The rows are grouped in 3 ways, from coarse to fine. Each group lies inside one group of the grouping before and may be the whole of it. The rows also spread widely along 9 directions, which tell nothing about the answers.
Some rows, each with its group in each grouping after it:
[ 15.0   2.1   8.7   9.5 -27.0  -7.1  27.3   2.6  13.2  -4.4 -17.4 -16.0
   2.6  11.2   1.5  11.3  -3.5   2.3  -4.8 -30.1  33.4 -25.1] => Q948 Q292 Q362
[ 18.7   7.6  18.1   1.7  21.3  -0.8 -24.1  51.0 -13.9   4.9  -6.7  47.5
 -33.0  17.1 -33.9 -37.0  21.1 -43.2  14.1  -9.3  26.3   7.8] => Q948 Q443 Q815
[ 15.9  14.4 -10.8  -4.9 -20.1  -7.2   4.2 -14.1  13.3  -2.1 -15.4 -37.8
  10.4 -14.3 -10.6   2.1   2.7  -4.1 -17.2 -16.2   5.2 -15.9] => Q532 Q660 Q262
[  2.8  18.9  -8.5  10.1   8.1  13.4  -5.3  32.0   6.1  -2.7  -8.7   0.9
   5.9   3.3 -19.8  -6.0  35.7 -24.9  13.3 -18.7  12.3   3.9] => Q948 Q3 Q562
[  9.3  14.6   9.1  -2.6  52.5   4.9 -21.1   3.1 -18.8  13.5  -1.4  44.3
 -28.0  24.3  -4.6   9.0  48.1 -10.5  22.2  17.9  -0.8  41.7] => Q532 Q791 Q74
[ 10.3  49.5  -1.6   6.8 -17.6 -22.2   0.5  -9.6  33.3 -23.9   1.2 -23.2
   1.8 -15.0 -12.5 -16.8   1.3 -12.8 -26.8  -5.8  14.3 -45.2] => Q877 Q108 Q739
[  3.1   1.9  -2.4 -25.9  -9.6 -17.1   1.5   9.8 -22.5  22.0  10.1 -29.1
  17.1 -38.6 -24.5  -0.7 -25.1   4.3   0.7 -33.9  13.6  19.7] => Q877 Q327 Q481
[ -9.6  16.0   2.8 -28.9 -15.1 -32.4 -19.4 -11.7  -0.7  15.3   3.1  15.3
 -29.3  -1.8 -22.9  16.5  -7.0  10.8   1.2  25.9 -21.4   1.7] => Q532 Q660 Q250
[  0.6  21.0  -2.7  -4.8  -9.7  -0.2  14.8  17.4  10.6  19.0   0.2  -4.9
   3.3   3.1  -6.1  20.1  10.7  -0.2  17.7 -34.0  -7.0 -10.0] => Q877 Q685 Q197
[ 29.2  25.0  -2.6  -3.3  -0.7 -28.7   7.7  -6.9   8.8  15.7  -7.2   7.7
 -12.1   2.1 -10.4 -11.2   3.9 -14.8 -14.5 -11.5   8.0 -30.3] => Q413 Q618 Q891
[ -8.7  19.8 -12.3 -20.8 -17.6 -19.1 -20.9   3.1   5.8  13.9   9.0  -3.8
 -11.7 -21.5 -32.0  -1.4  -0.2  -4.3  -0.7   6.9 -21.1  -5.4] => Q532 Q660 Q295
[ 24.7  23.5   1.3   0.9  12.0  20.1   8.7  44.8  10.1   7.2 -27.2  -7.8
   7.0   8.8  -7.8 -10.4   6.3 -31.0  27.1 -46.8   2.1  18.4] => Q877 Q327 Q896
[ 22.9  -3.4   1.9  -3.9  21.3  10.5  -1.9  39.0 -20.2  29.0  -7.0   6.0
   1.8 -10.3 -19.6 -16.1  15.1 -35.2  18.6 -43.0   6.3  21.9] => Q532 Q146 Q697
[  3.8  36.3   6.6  -9.3  -7.5 -36.6  20.2  -6.6  16.1  -4.7  22.8 -24.2
  10.0 -36.0  -1.7  -2.2 -33.1   7.1  -6.1 -25.4  13.4  -9.1] => Q877 Q108 Q301
[ 14.2  16.4  -4.6  -2.4 -15.4 -13.0  -7.2  30.2  17.7  -7.4  -4.1 -16.0
   4.3 -14.8 -20.4 -29.3 -17.1 -30.7  -1.0 -17.1  18.0  -5.0] => Q413 Q618 Q621
[ -5.4  15.9  -7.7   3.9 -11.5 -25.5  18.8   9.8  15.8   7.2  31.2 -18.2
  26.5 -41.6  -2.9  -1.4 -19.4   6.1   4.3 -27.2  14.6  -7.4] => Q413 Q746 Q277
[  7.5  23.1  -6.5 -26.6 -10.9 -19.5 -21.5   4.9  -7.7  17.9  -0.4  -7.2
 -11.8 -12.4 -37.9   1.0  -0.5 -11.3  -4.2  -3.6 -15.7  -6.9] => Q877 Q685 Q786
[  1.8  -3.6   2.3   0.6   9.9   4.4  19.5   9.8  -6.0   2.9   4.0 -21.6
  24.5 -19.8  11.6  18.7   3.1   3.4  17.3 -35.5  19.8  40.8] => Q532 Q146 Q11
[-10.6  24.8  21.0  17.3   5.7  -8.0  -6.0  40.3   5.6  -3.7  25.3  41.3
 -22.4   8.4 -21.0 -22.8  28.8 -17.0  16.1 -12.2  23.9 -11.0] => Q877 Q108 Q739
[ -3.4  26.0  35.8   4.2  23.6 -19.9  22.7  18.9   8.4 -12.8  11.4  27.0
 -14.2   8.9  14.7  -3.7 -11.9   9.2  16.3 -16.3  36.4  30.5] => Q877 Q327 Q481
[-33.0  16.3   3.9  -3.8  -5.9   5.3  -8.7  44.3   7.8  -6.7  25.5   0.7
   6.6  -8.2 -11.2  18.0   9.7   5.3  35.7 -12.0   2.2  35.2] => Q877 Q685 Q197
[  0.8  27.8  -0.5  -5.7  -2.3 -28.2 -16.7 -37.4  -8.9  -5.5   5.5  -7.1
  -2.5 -11.0 -17.3   4.9  24.8  16.9 -37.4  22.0  21.7 -17.5] => Q877 Q327 Q481
[ 17.1  39.8  -6.1   1.4   4.4 -25.1  -9.2   2.1  22.5  -4.1  -1.9  13.0
 -14.7   1.1 -11.8 -17.2   8.4 -19.5  -9.5   8.8   2.3 -20.8] => Q413 Q618 Q621
[ -1.5  12.4  19.0 -15.1  11.9 -23.4 -14.3  -2.8 -17.2   2.7  12.1  20.2
 -21.3   2.9 -16.1   2.6  16.4   5.7  -4.1  10.4  23.6  13.8] => Q877 Q685 Q197
[ 20.0  -4.1  12.6 -15.1  15.3  -6.8 -13.7   1.6 -33.0   6.8  -2.9  -4.9
  -6.4  -5.0 -23.1 -11.0  16.2 -10.7 -10.4 -13.1  39.8  19.2] => Q877 Q685 Q197
[  4.3  13.1   0.2  10.2 -22.4  -5.2   0.4  19.5  20.0  -5.0  -3.7   0.9
  -2.0  14.5  -7.2  -2.5  16.1 -12.9   1.6  -9.2  16.7 -17.6] => Q413 Q618 Q891
[ -9.0   1.1  14.7   2.7  -6.4 -23.9   9.3  -9.5  -6.8  18.1  23.4  27.0
 -16.8  -1.5  -8.2   9.1  24.3  16.5  -1.7  -7.3  18.5 -12.6] => Q532 Q660 Q262
[  9.1  11.9   7.4 -19.3   6.0 -16.1 -19.1  21.7 -12.6  34.1   3.8  37.3
 -35.9  10.5 -29.1  -7.3  10.2 -25.9  16.2   1.0 -17.9   0.8] => Q532 Q791 Q74
[  8.4  21.4 -21.1  -6.1 -15.2 -18.1  -0.5  -1.5   8.4  11.5   7.3 -22.4
  16.0 -23.2 -16.4   2.4   3.7  -3.9  -6.9 -15.1   0.1 -18.2] => Q413 Q618 Q891
[  3.6  26.3 -14.4 -11.1   3.4  -2.0   7.9  10.1  17.4   5.3  -1.2 -25.6
  12.9 -28.6  -5.1   5.1 -15.6  -5.4  17.9 -26.6 -20.0  19.7] => Q532 Q660 Q295

New rows, each followed by its group in each grouping:
[ 14.6  -5.7  -2.1  -2.7 -12.9 -22.7  20.1 -30.8 -22.3  24.6   4.2  -8.6
   8.1 -14.3 -13.8  15.6  26.2  13.9 -21.6 -26.6  34.0 -31.6] => Q948 Q3 Q562
[ 23.4  18.5   8.1 -15.3  12.9 -15.5   1.3 -29.1  -5.3  -9.7 -17.6 -21.3
  -1.9   2.8   4.5  14.1   3.9   8.9 -19.2  -0.8  25.7  13.2] => Q877 Q685 Q197
[ -9.3  -7.8   8.3 -21.7 -10.1  -1.5  -6.8  19.0  -3.9   5.7  -4.3  -5.4
  -8.6   0.0  -9.4  18.4 -13.4   5.7  24.6  -5.7   0.6  42.0] => Q532 Q660 Q250
[ 36.8  17.1   3.7  -3.2  12.0 -23.4   3.6   4.0  -0.7  17.0  -8.5  17.7
 -17.2   2.9 -14.5 -24.6   3.6 -23.3  -8.2 -15.3  17.4 -18.0] => Q413 Q618 Q621
[ 37.7   7.6  24.5  16.6  14.9  -3.6  20.4  -2.3  -7.9   4.7 -15.4  12.4
 -11.8  26.2   1.6 -15.0  29.6 -15.4 -12.1 -34.7  48.1 -23.3] => Q877 Q108 Q301
[ 20.4   9.2  15.7  -3.8  14.9 -26.5   7.6   2.9  -0.3  25.4   1.1  43.0
 -26.8  22.6   0.1  -0.2   6.5  -2.1   8.0  -5.9  13.4  -8.3] => Q413 Q746 Q277
[ 12.9  29.5  13.4   9.2  -5.4 -12.1  -1.1   1.9  15.3 -12.6  -4.5   7.8
 -14.5  16.5  -9.6 -13.8  21.5 -12.8 -12.9  -3.0  23.6 -30.6] => Q877 Q108 Q301
[ -8.0  22.5  -6.1   9.2  -4.0  -2.6  11.6  10.2   5.1  -2.4  15.5 -24.2
  27.7 -27.6  -7.9   2.0   8.8   5.4   0.6 -32.5  19.0   2.3] => Q877 Q327 Q481
[ -5.3  22.7 -23.2 -20.3 -23.4  -4.8   3.1   2.1  21.0  -4.6   1.8 -63.6
  33.6 -44.7  -4.8  19.7 -34.6  -3.3   8.2 -19.9 -20.8  17.5] => Q532 Q791 Q74
[ -7.8   1.0   4.1  13.8 -32.8   6.1  21.4  21.4  21.5 -17.2   3.1 -31.8
  18.1 -17.9  -0.2  -7.3  -3.7  -5.8   0.6 -40.8  32.5  -6.4] => Q532 Q660 Q295
[  1.7  -0.6  12.7 -13.6 -13.8 -32.3   9.8  -0.2  -8.9  22.8  16.1  10.5
 -15.3 -14.8 -17.5  -1.3  -8.7   5.0  -2.3 -17.1  12.2  -7.8] => Q532 Q660 Q262
[ 63.1 -11.0   5.0 -24.3  -1.8 -26.8 -14.2 -21.8 -31.2  31.5 -39.0   5.0
 -29.2  20.8 -25.8 -25.3  11.4 -28.5 -38.3  -3.0  29.2 -29.4] => Q413 Q618 Q891
[ -5.7  22.1 -21.5   0.3 -10.3  15.3  -9.0  37.3  14.7   9.2  -7.7   1.7
   6.0   1.5 -18.2  18.3  18.2 -12.5  30.7 -18.9 -21.1  -2.4] => Q948 Q443 Q815
[-16.0   1.7  10.6  -0.7 -16.0  -2.9 -17.4  13.2  -1.6  -3.3   8.7  12.6
 -12.5  11.2 -11.9  10.8  21.7  -4.6  11.2   9.8  10.3  10.6] => Q532 Q791 Q74
[  3.8  19.0  14.2  17.4  -9.2 -16.9  39.9   5.4  24.5  -1.8  12.8  -8.0
   7.4 -16.5   9.8  -3.1 -14.3   2.2   1.6 -42.1  24.1 -14.5] => Q532 Q660 Q250
[  1.9  13.5  18.7 -16.3   4.0 -15.1   9.9  -3.8   1.0  -5.8  -1.5  -4.2
  -7.2   6.4   8.3  21.4  -9.4  14.7   6.9  -8.9  20.1  26.6] => Q877 Q685 Q197
[ 23.2  35.9 -26.4 -34.0   3.8 -43.6  -3.1 -29.8  -8.9  41.5   2.3 -14.0
  -3.2 -37.9 -32.0   9.9 -20.3   2.1 -11.3  -6.0 -33.3 -25.6] => Q948 Q292 Q362
[ 25.4 -11.6  38.0 -36.4  -6.6 -41.9  24.9 -23.1 -27.5  31.9 -15.9  19.7
 -34.2  21.0   1.6  18.4 -30.3  24.4  -7.4 -17.3  30.6   6.6] => Q877 Q327 Q481
[  9.4  20.8  -5.0  -7.0 -22.9 -20.5  -3.5  31.5  21.2 -11.6   4.4 -28.6
  12.6 -28.0 -18.9 -28.1 -29.9 -27.9  -3.2 -21.5  17.2  -5.4] => Q413 Q618 Q891
[ 23.2  20.2   3.8 -10.7   5.6  -7.9   6.8  22.4  -4.4   8.6  -5.0 -19.0
   9.9 -23.4 -19.5 -20.4 -14.7 -20.9   1.7 -41.0  17.6   9.1] => Q877 Q327 Q896
[ 15.5   5.2   4.1   7.6 -14.8   3.0  10.0   0.6  -2.9   3.6  -8.2 -13.8
   6.2   8.8  -7.3   3.3  24.1  -5.6  -7.3 -32.8  28.4 -22.4] => Q877 Q108 Q301
[ -8.8  27.7  10.5  16.0 -21.8 -13.0  -6.6  15.0  17.2 -22.5  15.2   1.4
  -4.2  -3.7 -19.7 -19.9  21.0 -11.6 -13.9  -5.2  31.8 -31.9] => Q877 Q108 Q739
[ 15.1  47.3   1.7  21.9  -1.9 -16.1  15.8 -15.1  26.7 -20.6   3.9 -20.8
   9.1 -10.8  -0.9 -14.2  24.6  -8.6 -34.7 -17.7  30.0 -45.3] => Q877 Q685 Q197
[ 39.7  34.1  15.5  -7.7   7.5 -21.3  10.1 -25.0  14.7  -5.1 -32.6   2.5
 -26.0  33.3   7.3   1.7   1.6  -6.9 -17.8  -1.1  11.0 -23.9] => Q877 Q108 Q301
[-25.8 -11.3  13.3 -21.9 -38.4 -22.1 -14.1  17.3 -20.7  12.3  29.7   1.6
  -6.1 -12.5 -31.9  11.1   2.0  10.6   3.2  -5.7  24.3   1.9] => Q877 Q685 Q197
[ 10.0  21.4 -21.8  -2.4 -23.2 -18.8 -19.9 -12.0  -5.0   8.4  -2.1 -18.0
   5.9 -22.3 -44.6 -14.4  32.6 -18.4 -33.6  -2.3  11.6 -50.9] => Q948 Q3 Q562
[ 20.6  -7.0  20.4  -3.8 -20.9 -19.1   7.5   5.0  -5.5  20.5 -11.3  23.3
 -31.7  21.9 -17.5 -11.6  11.8 -11.8  -9.3 -19.4  22.2 -29.5] => Q532 Q660 Q262
[ 11.1   9.7  26.7 -12.1  14.4 -20.3  19.2  12.1 -12.2  27.2   5.9  33.7
 -25.6  17.6  -2.1  10.5   3.8   3.2  17.3 -26.4  15.4   6.2] => Q877 Q685 Q197
[ -7.4  25.4  -2.2   4.9 -16.9 -20.0   5.5  -3.2  22.3 -19.6  16.0 -32.2
  17.1 -38.4  -9.4  -8.3 -11.9  -0.9 -14.4 -10.3  15.3  -6.5] => Q532 Q660 Q250
[  8.3  20.0   5.2  -7.4   6.1  -6.7   9.1  28.7  -1.3  13.8   9.6  -5.4
   3.0 -14.8 -13.2  -4.4 -11.4 -13.0  23.4 -37.0   4.3   9.9] => Q877 Q108 Q301
[  1.1   3.0   7.4  -5.5 -13.7  -0.6   9.5  13.7  13.3   0.2  -9.3  -6.6
  -7.3   2.4  -1.6   5.9  -4.9  -1.9  12.9 -19.8   6.6  12.4] => Q532 Q660 Q295
[  3.7  -8.2 -14.9 -23.3 -19.4  25.6 -21.6  22.2 -13.0   7.6 -24.6 -34.7
  10.0   5.0 -22.7  22.3  12.9  -5.7  19.8 -17.6  -2.3  26.8] => Q877 Q108 Q739
[ 16.8   2.0   8.8 -15.1 -17.3 -34.2 -18.5 -22.1 -28.8   8.9  10.6 -10.5
  -7.9 -20.4 -36.3 -20.3   7.6  -4.9 -37.0  -2.7  38.8 -30.1] => Q877 Q108 Q301
[ 24.1 -18.8   7.6 -28.5 -33.5 -16.4  10.4  11.2 -29.3  35.5 -14.2 -26.0
   4.0 -15.1 -28.4  -7.2 -25.9  -8.0 -10.0 -49.2  27.5  -9.0] => Q877 Q327 Q481
[ 10.9  32.6   5.2   2.7   0.9 -11.9  17.7  -6.4  19.1  -6.6  -1.8 -12.2
   3.1   0.1   6.4  10.9   8.0   2.6  -6.2 -19.8  14.8 -11.7] => Q877 Q685 Q197
[  8.4   1.5 -14.9  -2.8 -10.8   6.4   2.9  -0.4  -2.7  13.0  -6.9 -33.7
  18.7 -21.5 -14.9   6.9   9.6  -3.8  -0.8 -28.7   2.6   4.9] => Q532 Q660 Q250
[ 17.3   1.6  18.9 -21.3  -3.6 -15.6  15.6   6.6 -12.3   3.3 -10.6 -18.9
   3.3  -8.7  -1.9   0.8 -27.4   4.5   2.8 -30.7  31.9  26.9] => Q877 Q327 Q896
[  7.2  -3.8  25.1 -17.7 -12.6 -35.9  -3.6  16.1   1.1  -1.3   5.3  14.9
 -19.7   2.3  -7.8 -12.3 -32.2  -3.1   0.9   4.2  34.4  10.1] => Q413 Q746 Q277
[-13.5   8.2  -9.2 -20.3 -22.8 -23.0   7.9   6.8   4.7  15.5  22.7 -26.6
  11.4 -46.0 -18.1   7.4 -30.1   7.6   7.9 -24.3  -7.6   8.5] => Q532 Q660 Q295
[-26.0  27.4  -9.3 -17.8 -13.9  -9.1 -23.6  18.0   9.5 -13.1  19.1 -20.1
   8.3 -26.0 -23.2  12.4  -8.3   5.0  16.6   6.3  -8.1  22.9] => Q877 Q108 Q739
[ 17.1  32.7  -6.5 -21.8  -0.8  -6.2  -3.6  23.1  10.9  14.7 -15.3 -12.9
  -6.3  -2.2 -21.0  -1.5  -9.0 -21.8  12.4 -23.3 -18.9  -0.2] => Q877 Q685 Q197
[  7.4  -5.2  -4.8 -39.8  -7.3  -8.2 -28.5   9.5 -19.6   3.2  -7.0 -37.6
   3.3 -27.5 -25.6  -1.2 -29.2 -18.0   4.9  -0.9   1.7  47.2] => Q532 Q791 Q74
[ 32.8  18.5   5.0 -26.3  -8.1 -20.7  15.0 -12.8   1.0  18.0 -26.2 -19.0
  -9.7   5.5  -4.4  11.1 -17.8  -4.0 -10.4 -26.3   2.6 -14.2] => Q877 Q685 Q197
[ 18.3   6.5  24.2  11.4   1.8  -7.6  15.8  10.2  -2.5   2.1  -3.5  18.2
 -15.6  19.2  -2.3 -11.7  21.1  -9.3  -1.4 -30.1  41.7 -17.3] => Q877 Q108 Q739
[ 30.0 -10.0   1.2 -39.3 -13.8 -30.0  -9.6  -5.7 -14.4  19.5 -19.5 -17.5
  -8.6  -6.0 -17.1  -0.3 -37.2  -4.3  -7.7  -1.0  12.9  10.5] => Q413 Q746 Q277
